Every row belongs to one group in each of 4 separate groupings. Each group adds its own fixed numbers to the row, and there is some noise. The rows also spread widely along 11 directions, which tell nothing about the answers.
Known rows, each followed by its group in each grouping:
[  4,  12,   1,  15,  -8,  24,  -1,   9,  33, -19, -24,  -1,   0, -20,   0,
   2,  35, -15,  19,  18,   8,   2, -10,  15,  -2,  -8, -30,  15,   2]	J Tad pagef j251
[-11,  14,  20,  -3,  -8,  -5, -26,  21, -17, -14, -33,  15,  13,  27,  10,
 -13,  10,  12,  10,  -2, -13, -22, -33, -37,  16, -11,  21,  11,   0]	F Tad gigo j796
[-10,   2,  -8,  10, -18,  14,  -6, -12,  10,   1,  -3,   8,  13,  -6,  -3,
  20,  36,  -9,   9,   9,   1,  -1, -12,  -1,  -6, -10,  10,  -1, -17]	Y Musan nupif j166
[-15,  -8,  20,   6,   9,   1, -21, -13,  20,   9,   8,   3, -25, -15, -20,
 -12,  19, -11,  30,  18,   1,   2,  23,  -1,  32,  24,   2, -18,   5]	C kudit muled j612
[-28,   3,  -6,   4, -10,  -1,  12,   0,  21,   0, -14,  17,  16,   7, -31,
  33,  26,   0,   0,  16,  -8,  -2,  -6, -23,   2, -33,  35,   6, -31]	C kudit mulub j367
[-25, -22,  18,  -1,   4,  -6, -32,   4,   9,  -1, -17,  28,  -1,   8,   8,
 -17,   6,  -1,  11,   0,   2,  14, -15,   8,  11,  19,   3, -19,  10]	J Musan mulub j367
[-32,  10,  26, -12, -14,  -3,  21,  20,  -4,   9,  -7,  -7,  -6, -30,   1,
 -13,  13,  10,  -8,  -5,   2, -32, -10, -38,  -7,  -7,  14, -37,  -7]	Y kudit muled j796
[ -8,  -3,  11,  -3, -11, -10,   1,  -2, -16,   8,  10,  -6,   0,  11,   5,
  -9, -30,   5, -12, -10,  20,  16, -12,  21, -14,  21,  -9, -22,  23]	F Musan gigo j251
[ -9,  -7,  -3,   1, -13,   2, -30,  -3,  18,   2,   1, -13,  -1,   6, -22,
 -16,   8,  -6,  15,  18,  12,  28, -18,  13,  14,  15,   2,  12,  -1]	Y kudit pagef j612
[  8,   8,  10,  11,   3,   6, -15,  -8, -15,  -4,  -3,  -5,  -8,  -2,  11,
   0,  13,   2,  10,  -6,   3, -18,   9, -12,  12,  12,  -1, -17,   9]	C kudit Peb j166
[ -6,   2,   5,  -2, -10,   1, -15, -18, -14,  -3,  33,   3,   4,  -1,   6,
  19,  16,  -8,  11,   9,  12,   9, -26,  31, -34,  20, -13,  13,  19]	F kudit nupif j251
[-28, -18,  17,  -1,  -9,  -3, -16,   0,   9,  14,  12,  21,   8,   5, -23,
  10,  -2,  -1,  -2,   1,  16,  21, -21,  21,  -9,  10,   4, -10,  -3]	C Musan Peb j367
[ -7,  15,  22, -12, -11,   2,  13,  20, -15,   2, -11, -25, -15, -17,  -4,
 -28, -14,  11,  -1,  -3,   8, -21,  -4, -24,  10,  15,   1, -21,  16]	J Musan mulub j612
[ -4,  13,  -5,   2,  -1, -26,  -7, -21,  12,   2,  22, -34,  -8,  -1,   1,
  21,  13,  -7,   4,  19,   3,  20, -14,   9, -13,  14,   5,  22,   8]	C Tad mulub j612
[  3,   6,  -3,   6,   4,  -1,  31, -20, -13,   2,  17,  -5,  -7,   1,  -1,
  22, -15,  -6,  -3,   7,  13,   6,  15,  16, -21,  15, -15, -15,  22]	C kudit muled j367
[-15,  12,  -2,  -3, -10,  -5,  37,  -5,   4,   9,   0, -20,  -6, -14, -10,
  -5, -14,  -8,   0,  17,   8,   7,  -2,  -7,  -7,   8,   2, -18,  10]	Y Musan muled j612
[-18,   7,  32, -12, -16, -33,  -8,  10,  -6,  17,  14, -31, -15,   8,  -8,
  -9, -26,  16, -11,  -8,   8,   7, -20,  -9,   5,  21,   8,  -8,  12]	F Musan nupif j612
[ 11,  22,   3,   4, -19,  -2,   2,   0, -10,   5,  13, -42,  -9,  -6,  -5,
   4,  -5,  10,   2,   2,  14, -10, -13,  -5,  -2,  15,  -2,   6,  10]	F Musan Peb j166
[-13, -16,  14,   6,   4,  15,   8, -23, -12,  -2,  23,  45,   8,  -2, -15,
  30,  10, -22,  11,  11,  12,   7,  16,  41, -20,   6, -16, -16,   8]	F kudit mulub j612
[-10,   3,  -6,  -6, -18,   2,   3,   1, -13,   4,   2, -29,  -1,  -9,   6,
 -20,  -6,   4,  -7,   0,  17,   7, -12,  -3, -11,  15,   1, -21,  11]	Y kudit nupif j612
[  5,   8,   7,   8,  -5,   1,  -5,  10, -13,  -8, -38,  -4,   4,  21,  17,
 -11, -14,   6,  -6, -10,   2,   0,   3, -15,  17,  -2,   0, -15,  11]	C Musan nupif j612
[ -3,  10, -12,   6, -19, -18,   4,  -8,  17,   5,   8, -48,  -3,   2,  -9,
  26,  11,  11, -14,   3,   9,   8, -11,  -7,  -4,  -9,  18,  10, -14]	Y kudit mulub j367
[ -7,   6,  -1,  10, -16,  -9,  -5, -11,  19,  14,  14, -38, -19, -24,  11,
   9,  24,   5,   1,   4,   8,  -3,   5,  -6,   3,  10,   9, -19,  -8]	F Musan muled j166
[ -9,  -2, -29, -13, -27,  29,  18,   3, -37,   8, -10,  -8,  19,   8, -12,
 -17, -23,  10, -17,  -1,  21,  -2,  -4, -13, -12,   0,  27, -29,   1]	J Musan mulub j612
[-24,  13,  19,   0,  -5,   2,  35,   8,  14,   0,   7,   5,   1, -33,  -7,
  18,  12, -10,  -5,  11,  11,  -3, -13,   8, -36,  -7, -18, -13,   3]	C kudit Peb j251
[ 14,   9,  12,  19,   3,  -4,  -5, -18,  -2, -13,   6,  22,   9,  30,  -1,
  43,   9, -14,  15,   8,  -6,   7,  -2,  24,  -4,  -8, -18,  27,   7]	F kudit gigo j166
[ -7,   6,   4,  -1,  -7,   0,  33,   2, -13,   4,   1, -20,  -9,  -9,   6,
  -9, -23,   1, -16,  -6,  14,   2,  14,  -3, -10,   5,  -5, -38,  16]	J kudit gigo j612
[-25,  -6,  14,  -2, -10,  20,  25,  -5, -15,  13,  16,  22,   3, -25,  -7,
  17,  20,  -7,  -4,  -8,  10, -21,  15,  -3, -23,  -7,   7, -44, -11]	J Tad nupif j612
[-25,  -3,  15,   0,  -3, -22, -14,  26,  19,  -2, -36, -14,  -9,  -1,  24,
 -33, -10,  12,  -7,  -6,   4,  16, -30, -15,   9,  13,   2, -25,  12]	J Musan Peb j367
[-20,  -7,  34, -10, -27,  16, -28,  29,  -1,   7,   0,  13,   4,  -7, -26,
 -17,  14,  11,   8, -10,  12, -20, -25, -12,  13,   2,   1,  -8, -14]	Y kudit nupif j166
[  5,   0, -15,  23,  12,   4,  -6, -23,  14, -21, -22,  -6,  -8, -16,  39,
  -8,  28, -18,  17,  10,   4,  14,   7,  19,  -1,  16, -22, -20,  20]	Y Tad pagef j367
[  2,  14,  -9,  10,  -8,  -1,  -3,  -8,   8,  -5,  -4, -24,   1,  -7,  19,
  13,  23,  -4,   1,  10,   5,   5,  -9,  -1, -13,  -1,  -2,   7,   1]	C Tad muled j612
[ 15,   7,  -3,  13,  -3,   9,  -8, -12,   1,  -8,  -9, -32, -16, -14,  17,
 -21,   4,  -8,  10,   4,  13,   7,   7,  15,  11,  25, -22, -16,  22]	Y Musan pagef j612
[-19,   7,  14,   2,  -5,   0,  26,  -7,   6,   5,  21,   4,  -1, -23,  -5,
  34,  21,  -6,  -3,   7,   7,  -7,  -5,   7, -33,  -5,  -6, -10,  -4]	C kudit muled j367
[ -8,  28,   6,   7,  -7, -15,  48,   8,   1,  -5, -31,  -8,   5,   9,  14,
  21, -14,   4, -17,   2,  -4,  -8,  -3, -22, -11, -26,   2, -11,   2]	F Musan muled j251

New rows. What belongs after each?
[-32,  -1,  12, -18, -23,   5,  24,  13, -12,  18,  20,  -3,   6, -16, -19,
  -1,  -8,   6, -17,  -3,  20,  -2, -20,  -5, -33,  -2,  12, -25, -11]	J Tad pagef j612
[  0,   9,   8,   3,  19,   0,  20, -12, -33, -17, -23,  35,   2,  19,  25,
 -12, -16, -13,  20,   9, -11,  -8,   6, -12,   1,  17, -11, -23,  33]	Y kudit muled j166
[ 16,  11,  24,  -1,  -4,  10, -21,   8, -17, -11,  -7,  -3,  -8,  14, -16,
  -2,   5,   5,  20,   0,   0, -23,   2, -11,  27,   8,  -5,  18,  11]	J kudit mulub j612
[-40,  -4,  31,  -8, -10, -15,  -4,  -7,  23,  26,  40,   5,  -9, -22, -25,
  30,  30,   1,  -1,   6,   5,  -1, -12,   1, -20,   1,  16, -11, -21]	C kudit muled j251
[-11,  -7, -13,  10,  -8,  19, -19, -26,   7,  -2,   3,  17,   8, -11,   3,
  12,  44, -20,  19,  17,   4,   6,  -9,  17,  -8,   8,   2,  -4,   1]	Y Musan nupif j796
[-35,  -9,  48,  -3,  -9, -21, -22,   0,  20,  15,  34,  16,  -7,  -9, -20,
  24,  22,  -6,   8,   4,   3,  10, -19,  19, -12,   7,  -4,   3,  -9]	F kudit nupif j612
[-27,  -3,  47, -16, -14,   7, -13,  27,  -1,  -1,   7,  28,   5, -15, -18,
 -22,   6,   0,  15,   1,   6, -11, -40,   1,  -7,  11, -16,  -4,   6]	Y kudit gigo j166
[ -4,  -8,  13,  11,   3, -10, -27,  -6,  15,  -4,  -5,   0, -14,   8,   9,
   3,  17,  -2,  14,  -1,   0,  10,   0,   6,  16,  14,  -5,  -6,  10]	J kudit nupif j367
[-20,  -9,  17,   5,   0, -17,   2,   7,  21,   2, -11, -10, -13, -13,  16,
 -13,  -1,   0,  -4,  -1,  11,  15,  -6,   6,   0,  13, -13, -32,   9]	Y kudit muled j367
[ -7,  -1,  13,   9,   5,  26,   7,  -7, -11, -12,  -6,  24,  -3, -26,  16,
  -1,  26, -18,  15,   2,   5, -14,  18,   9, -10,   7, -22, -33,  16]	C kudit nupif j612
[-19,   9,  61, -20,  -1, -18,  10,  30, -20,  -3,  -2,   7,  -8,  -7,   5,
 -20, -23,  12,  -9, -17,   6, -22, -25,  -8, -11,  14, -22, -20,  24]	Y kudit mulub j251
[ -2,   3,   7,   7, -17,  12, -12,   5,   0,   0,  -6, -20,  -2, -20,  36,
   2,  26,   4,  -8, -11,  11,  -6, -13,   6, -18,   2, -12, -16,   1]	J Musan muled j612
[-15,   8,  -8,  -2, -14, -12,  18,  -8,   9,  10,   9, -19,  -3,  -2,  -6,
  13,  -7,  -6,  -5,  15,  10,  21, -16,   9, -21,  10,   1,  -1,  14]	J Musan nupif j796
[ -3,  12,  16,  -4, -11,  12,   4,  18,   1,  -8, -16,  14,   5,  16, -30,
   1,  -6,   1,  11,  10,   5,  -2, -17,  -3,   7,  -7,  -7,  18,   3]	J kudit pagef j251
[  1,  20,  35,   6,  -4,  -8,  15,  18,  -7, -20, -16,   2,   1,   0,  21,
  12,  -4,  -5,  -2,  -5,   0,  -7, -13,   7, -18,  -8, -35,   4,  21]	F kudit nupif j612
[-13,   7,  23,  -6, -11,   0, -21,   2, -15,  -1,   5,   7,   3,   1,   5,
   0,  18,   4,  14,   5,  -4, -12, -28,  -9,  -6,   9,   7,   8,   3]	F Musan muled j612
[  5,   8,   1,  10,  -7,   0,   3, -18, -10,   2,  23, -16,   5,  -2,  18,
  38,  17,  -5, -12,  -6,  13,   4, -10,  21, -37,   0, -10,   4,   2]	J Tad Peb j612
[  1,  20,  34,   0,  -9,  19,  -3,  10, -19,  -3,   4,   8,  -2, -17,  -9,
   5,  23,   4,  16,  -4,  -1, -44, -11, -21,   2,   4,  -4,  -2,   1]	C Musan Peb j166
[ -8,  -1,  12,   9,  -8,  -7, -21,   4,  17,  -8, -10,  -2,   4,   1,   6,
  15,  30,   2,   3,  -3,   3,   0, -20,   2,   1,  -7,   0,   9, -10]	Y Tad mulub j367
[ 18,  15,   9,   9,  -7,   7,  15,   5,  -9,  -8, -22,  -8,  -5,  28, -33,
   2, -17,   3,  14,   1,   5, -17,  17, -21,  39,  -2,  -1,   5,   9]	Y Tad nupif j367
[  6,  -4,  19,  19, -11,  15, -14,  16,  13,  -5, -19,  -7,  -5, -12,  17,
   1,  12,   1, -10, -11,  22,  -2,  10,  18,   2,  -1, -35, -18,   6]	C kudit muled j796
[ -6, -17, -19,  17,  -9,  -2, -19, -11,  33,   1, -19,   3,   7,  30, -34,
  16,   9,  -4,   7,  16,   7,  29,   8,   6,  34, -13,  21,   8, -20]	Y kudit mulub j367
[-24,   3,  19,   8, -11, -28,   8,  11,  26,  10,  -6,  -7,   1,   6,  -2,
  18,  -5,   6, -16,  -2,   6,  16, -11,  -2,  -4, -14,   6, -11, -17]	F Tad pagef j166
[-11,  10,  24,   6,   1, -16,  12,  -4,   7,   4,  -6,   8,  -2,  15, -12,
  23,  -6,  -7,  -1,   4,  -5,   6,   4,  -5,   6,  -5,   2,  -2,   2]	C Musan nupif j612
[-18,  10,  47, -11,   1, -13,  33,   7, -22,   5,  12,  -1, -16, -21,   4,
  -7, -16,  -1,  -7, -12,   5, -23,   5, -11, -14,  13, -15, -42,  22]	Y kudit nupif j612
[  9,   2,   2,   1,  -5,  23,  -2,  -4, -23, -10,  11,  -3,  -1, -12,   8,
 -13,  -9, -10,   4,   7,  29,   7,  -8,  37, -26,  31, -41,  -8,  37]	C kudit pagef j796
[ 23,   7,  -4,  15, -26,   6, -23,  15,  10,  -6, -23, -36,   7,  26,  -9,
   7,   0,  17, -10, -11,  20,   6, -14,   2,  18, -14,  -5,  22, -14]	Y Tad pagef j367
[-16,  -4,  22,  -4,  -4,  12,  -8,  16,   5,  -2,  -9,   6, -10, -17, -10,
 -30,  -5,   1,   6,   1,  17,   0,  -2,   7,   8,  16, -17, -27,  13]	C kudit pagef j251
[ -9,   1,   5,  10,   3,   0,  33, -14,  11,   6,  -5,  13,  -7,   1, -22,
  11, -14, -20,   8,  20,   8,  10,  21,  12,   8,   8, -12, -20,  15]	Y Musan muled j796
[ -9,   6,  12,  -5,  -8,   5,  11,   2, -12,   3,   8,   4,  -1,  -3,   5,
   7,   1,   2,  -3,   0,  10,  -6, -12,   3, -24,   6,  -9, -11,  10]	J kudit muled j251
[  8,  11,  11,  -5,  -6,   8,   0,  -4, -27,  -3,  -3,  -4,  -1,  10,   0,
 -14, -15,   3,   4,  -5,  11,  -9, -10,   2,  -1,  19,  -8,  -9,  21]	Y Musan pagef j251
[ 13,  15,  16,   5,  -3,   7, -14,  -1,  -6,  -7,  -8, -12, -10,   1,   1,
  -6,   4,   3,   9,  -2,   8,  -9,  -2,   3,  10,  15, -15,   3,  16]	C Musan pagef j251
[ -6, -18,  19,   6,  -3,  11, -45,  -6,  -8,   4,   5,  21,   1,  14,   0,
   1,  24,   1,  12, -11,   1,  -3,   3,   7,  17,   4,   9, -13,  -8]	J kudit gigo j612
[-27,  -2,  50,  -1,  12, -13,  19,   2, -15,   0,   9,  31,  -8, -21,  28,
   5,   0,  -9,  -2,  -8,   1, -12,   3,  11, -27,  10, -24, -44,  18]	F kudit muled j612
[  0,   2,   5,   3,   6,  -3,  -2, -16, -13,  -7,  -1,  11,   3,  12,  12,
   0,  -3, -10,   7,   3,   8,  11,  -9,  16, -12,  16, -13,  -9,  20]	Y Tad pagef j251
[-26,  11,   5,  -8, -17, -14,   8,   7,  -1,   3,  -3,  -1,  18,   8,  -2,
  11,   7,   2, -11,   4,   0,   2, -40, -16, -23, -15,  20,   6,  -8]	Y Tad gigo j796
[  6,  20,   4,  -1, -13, -16,  29,  -5, -10,  13,   7, -37, -10,  14, -18,
   2, -35,   8,  -9,  -1,   8,  -1,   4, -17,  11,   8,   9, -10,  11]	Y Musan gigo j166
[ -8, -12, -30,  11, -26,  36,   5, -17,   8,   6,   1,   0,  14, -20,  -3,
  10,  28, -12,  -4,   5,  26,  12,   3,  26, -22,  -3,  -3, -27,  -9]	Y Musan nupif j251
[  2,   1,   7,  -4, -22,   6, -23,  -7, -35,   5,  22,   0,  16,  26,  -6,
  22,   4,   8,  -3, -10,  13,  -4, -21,   9, -18,   3,   8,  15,  -2]	F Tad nupif j612
[ 15,   8,  15,  16,   2,  17,  14, -15, -19, -13,  10,  11,  -1,  -7,   5,
  26,   7, -13,  12,   0,  12, -12,   3,  29, -18,  13, -34,  -2,  24]	F Musan Peb j367
[  3,   6,  -1,   7, -17,  22, -10,  -8,  -5,  -2,  13,  -4,   2,  -8,  -3,
  18,  30,  -1,   9,   5,  12, -13,  -4,  10, -12,   0,  -5,   5,  -4]	F kudit muled j251
[-35,  -3,   7, -18, -21, -20,  12,   0,  -5,  25,  30,  -2,   5,   9, -30,
   5, -30,   3,  -9,  17,  18,  25, -34,  11, -28,  18,  14,  -1,   7]	F Musan muled j796
[-10,   9,   2,  -3,  -7,  10,  17, -27, -11,   4,  32,   3,   0, -18, -10,
  23,  29, -11,  10,   9,   3, -15,  -2,   3, -25,   3,   8, -11,   0]	Y kudit gigo j251
[-15,   4,  20,  -6, -10,   1,  -1,   6,  -9,  -1,   8,   9,   9,   0,  -2,
  10,   2,  -5,  -1,   3,   9,   7, -23,  12, -25,   5, -14,   4,  10]	C kudit nupif j612
[  0,   7,  14,  -2,  11,   2,  11,  -1, -26, -15, -14,  22,   1,  17,  10,
  -5, -13,  -4,  12,   0,  -1,  -7,  -8,  -2,  -7,  12, -11,  -9,  26]	J Tad pagef j367
[  3,   7,  19,   6,  -9,   3,  28,  -2,  -4,   9,   4, -18, -11, -11,  -5,
   5, -15,  -4,  -9,  -4,  18,  -4,  17,   8,  -1,   8, -20, -26,  11]	Y Musan muled j612
[ -6, -10, -14,   0, -23,  16, -34,  -6,   5,  13,  17, -20,   3,  -1, -16,
  -2,  19,   4,   4,  10,  21,  16, -11,  11,   0,  11,  11,   6, -11]	C kudit muled j612
[  2, -13,  -6,   8, -15,  27,  -2,  -4, -20,   4,   3,   3,   7,  -4,  11,
   6,   6,   0, -15, -16,  23,  -4,  12,  19, -16,  -1,  -9, -35,   4]	J kudit gigo j796
[-11,  17,  39,  -5, -11, -19,  -5,  17, -14,  -1, -11, -13,  -1,  -8,  28,
   7,  15,  16, -18, -21,  -4, -33, -26, -26, -11,  -7,   3, -11,   0]	Y Musan mulub j796
[ -4,   7,   9,  12,   9,   8,  10, -10, -10, -12, -24,  26,  -2,   4,  12,
  -3,   5, -14,  22,  13,  -8,  -8,  14,  -5,  13,   5,  -5, -18,  16]	F Musan muled j612
[-14, -10, -19,   6, -22,  36,  30,  11,   3,  -5, -16,  17,  25, -15,  -1,
 -12, -10, -16,  -8,   7,  32,  19, -11,  28, -30,  -7, -26, -30,   5]	Y Tad gigo j166
[-25,   2,  11,  -5,  -1, -24,  -7,  -5,  23,   0,   8,  -7,  -4,  -4,   1,
 -11,   2, -11,  12,  17,   6,  29, -35,  15, -13,  20,  -8,   5,  17]	Y Tad gigo j251
[-23,   8,  41,   4,   7, -27,   7,  -4,  26,   4,  11,   1, -20, -24,   3,
  12,  21,  -8,   9,   5,  -8,  -5,  -3,  -4,  -1,   5, -10, -17,  -2]	Y kudit pagef j166
[  9,  10,   0,  11, -12,  12,  -4, -23,  -9,   3,  24, -15,   1, -11,   8,
  35,  39,  -5,   4,   1,  10, -17,  -1,  10, -21,   0,  -6,   5,  -4]	Y Tad muled j796
[  6,  -2, -18,  14, -20,   5, -32,   2,   4,   0, -21, -24,   7,  17,  21,
   9,  22,  14, -17, -11,   9,   7,  -6,  -5,   4, -16,  14,  -4, -16]	J kudit pagef j796
[-26,  -6,  12,   5,  -6,  -5, -14,  -2,  20,   7,   1,  14,   9,  -1,   1,
  22,  29,  -6,   0,   8,   2,  13, -15,   4, -13, -11,   8,   0, -19]	C Tad muled j612
[  0,   0, -17,   0, -26,  18, -19,  -5,  -9,   7,   3, -21,   2,  -2,  -9,
 -10,  18,   7,   9,   1,  12,  -8,  -7, -15,   9,   9,  18, -10,  -8]	Y kudit nupif j166
[ -7,  13,   7,   3,  -5,   2,   4,  13, -15,  -9, -32,  -4,  -3,   0,  17,
 -18,   1,   9,   3,   0,  -2, -22,   2, -32,  13,  -3,   7, -22,   9]	F kudit muled j796
[ -7,  14,  45,   1,  20,  -5,   1,   8,  -3, -14, -17,  25, -17,  -4,   3,
 -12,   6,  -8,  29,   4, -10, -25,  -2, -17,  18,  16, -16,  -8,  26]	J Tad Peb j251
[  1,  11,   8,   4,   7, -13,  19,  -2, -23,  -8, -24,  -4,  -2,  15,  33,
 -10, -21,   0,  -7,  -7,   0,  -1,   3, -14,  -2,   6,  -7, -27,  22]	Y Tad muled j612
[  4,  10,   9,  -4, -16,  34, -24,   8, -14,  -8,   0, -21, -11, -37,  11,
 -32,  34,   2,  20,   0,  10, -26, -14,  -5,   1,  22, -10,  -9,  11]	J Musan pagef j612
[ -9,  15,   4,   8, -12,  14,  24,   2,   0,  -3,  -4,   4,  15, -14,  -1,
  28,  16,  -9,  -8,   7,   8,  -3, -14,   5, -29, -17,  -6,   0,  -7]	C Musan Peb j612
[  4,   6,  28,  18,  -8, -10, -30,   6,  35,  -6,   0, -27, -17, -11,   3,
   7,  27,  -3,  10,   2,   3,   7,  -1,  14,  20,  -1, -20,  12,  -2]	F kudit gigo j612
[ -2,  -3,   5,  18,   3, -10, -25, -14,  26,  -2, -10, -21, -16,  -8,  13,
  -9,  23,  -8,  11,   5,   4,  15,   7,   6,  21,  11,  -4, -14,   0]	Y Tad pagef j612
[  2,  19,  -5,   3,   4,  -7,  18, -10, -17, -12,  -3, -14,  -3,   5,   6,
  -7, -18,  -9,  13,  18,   6,   7,  -7,   0,  -7,  19,  -8,   0,  31]	F Tad Peb j612
[-28,  14, -18,   1,  -1, -31,  18, -23,  16,   9,  -6,  -5,   6,  12,  20,
  32,  16,  -2,  -8,  15, -16,  18, -21, -19, -24, -13,  35,  -2, -10]	J Musan muled j251
[  5,   9, -36,   0, -13,  15,   0, -16, -27,  -9, -20, -17,  14,   8,  24,
  -9,   8,   5,  -4,   2,   6,  -6, -10, -14,  -8,   3,  22, -14,   7]	Y Musan mulub j251
[-17,   4, -20,  14,  -4,  -6,  13, -21,  33,   4, -12,  -7,   0,  -5,  -3,
  13,  20, -19,  10,  30,  -3,  26,   1,   1,   3,  -4,  11,  -5,  -8]	Y Musan muled j612
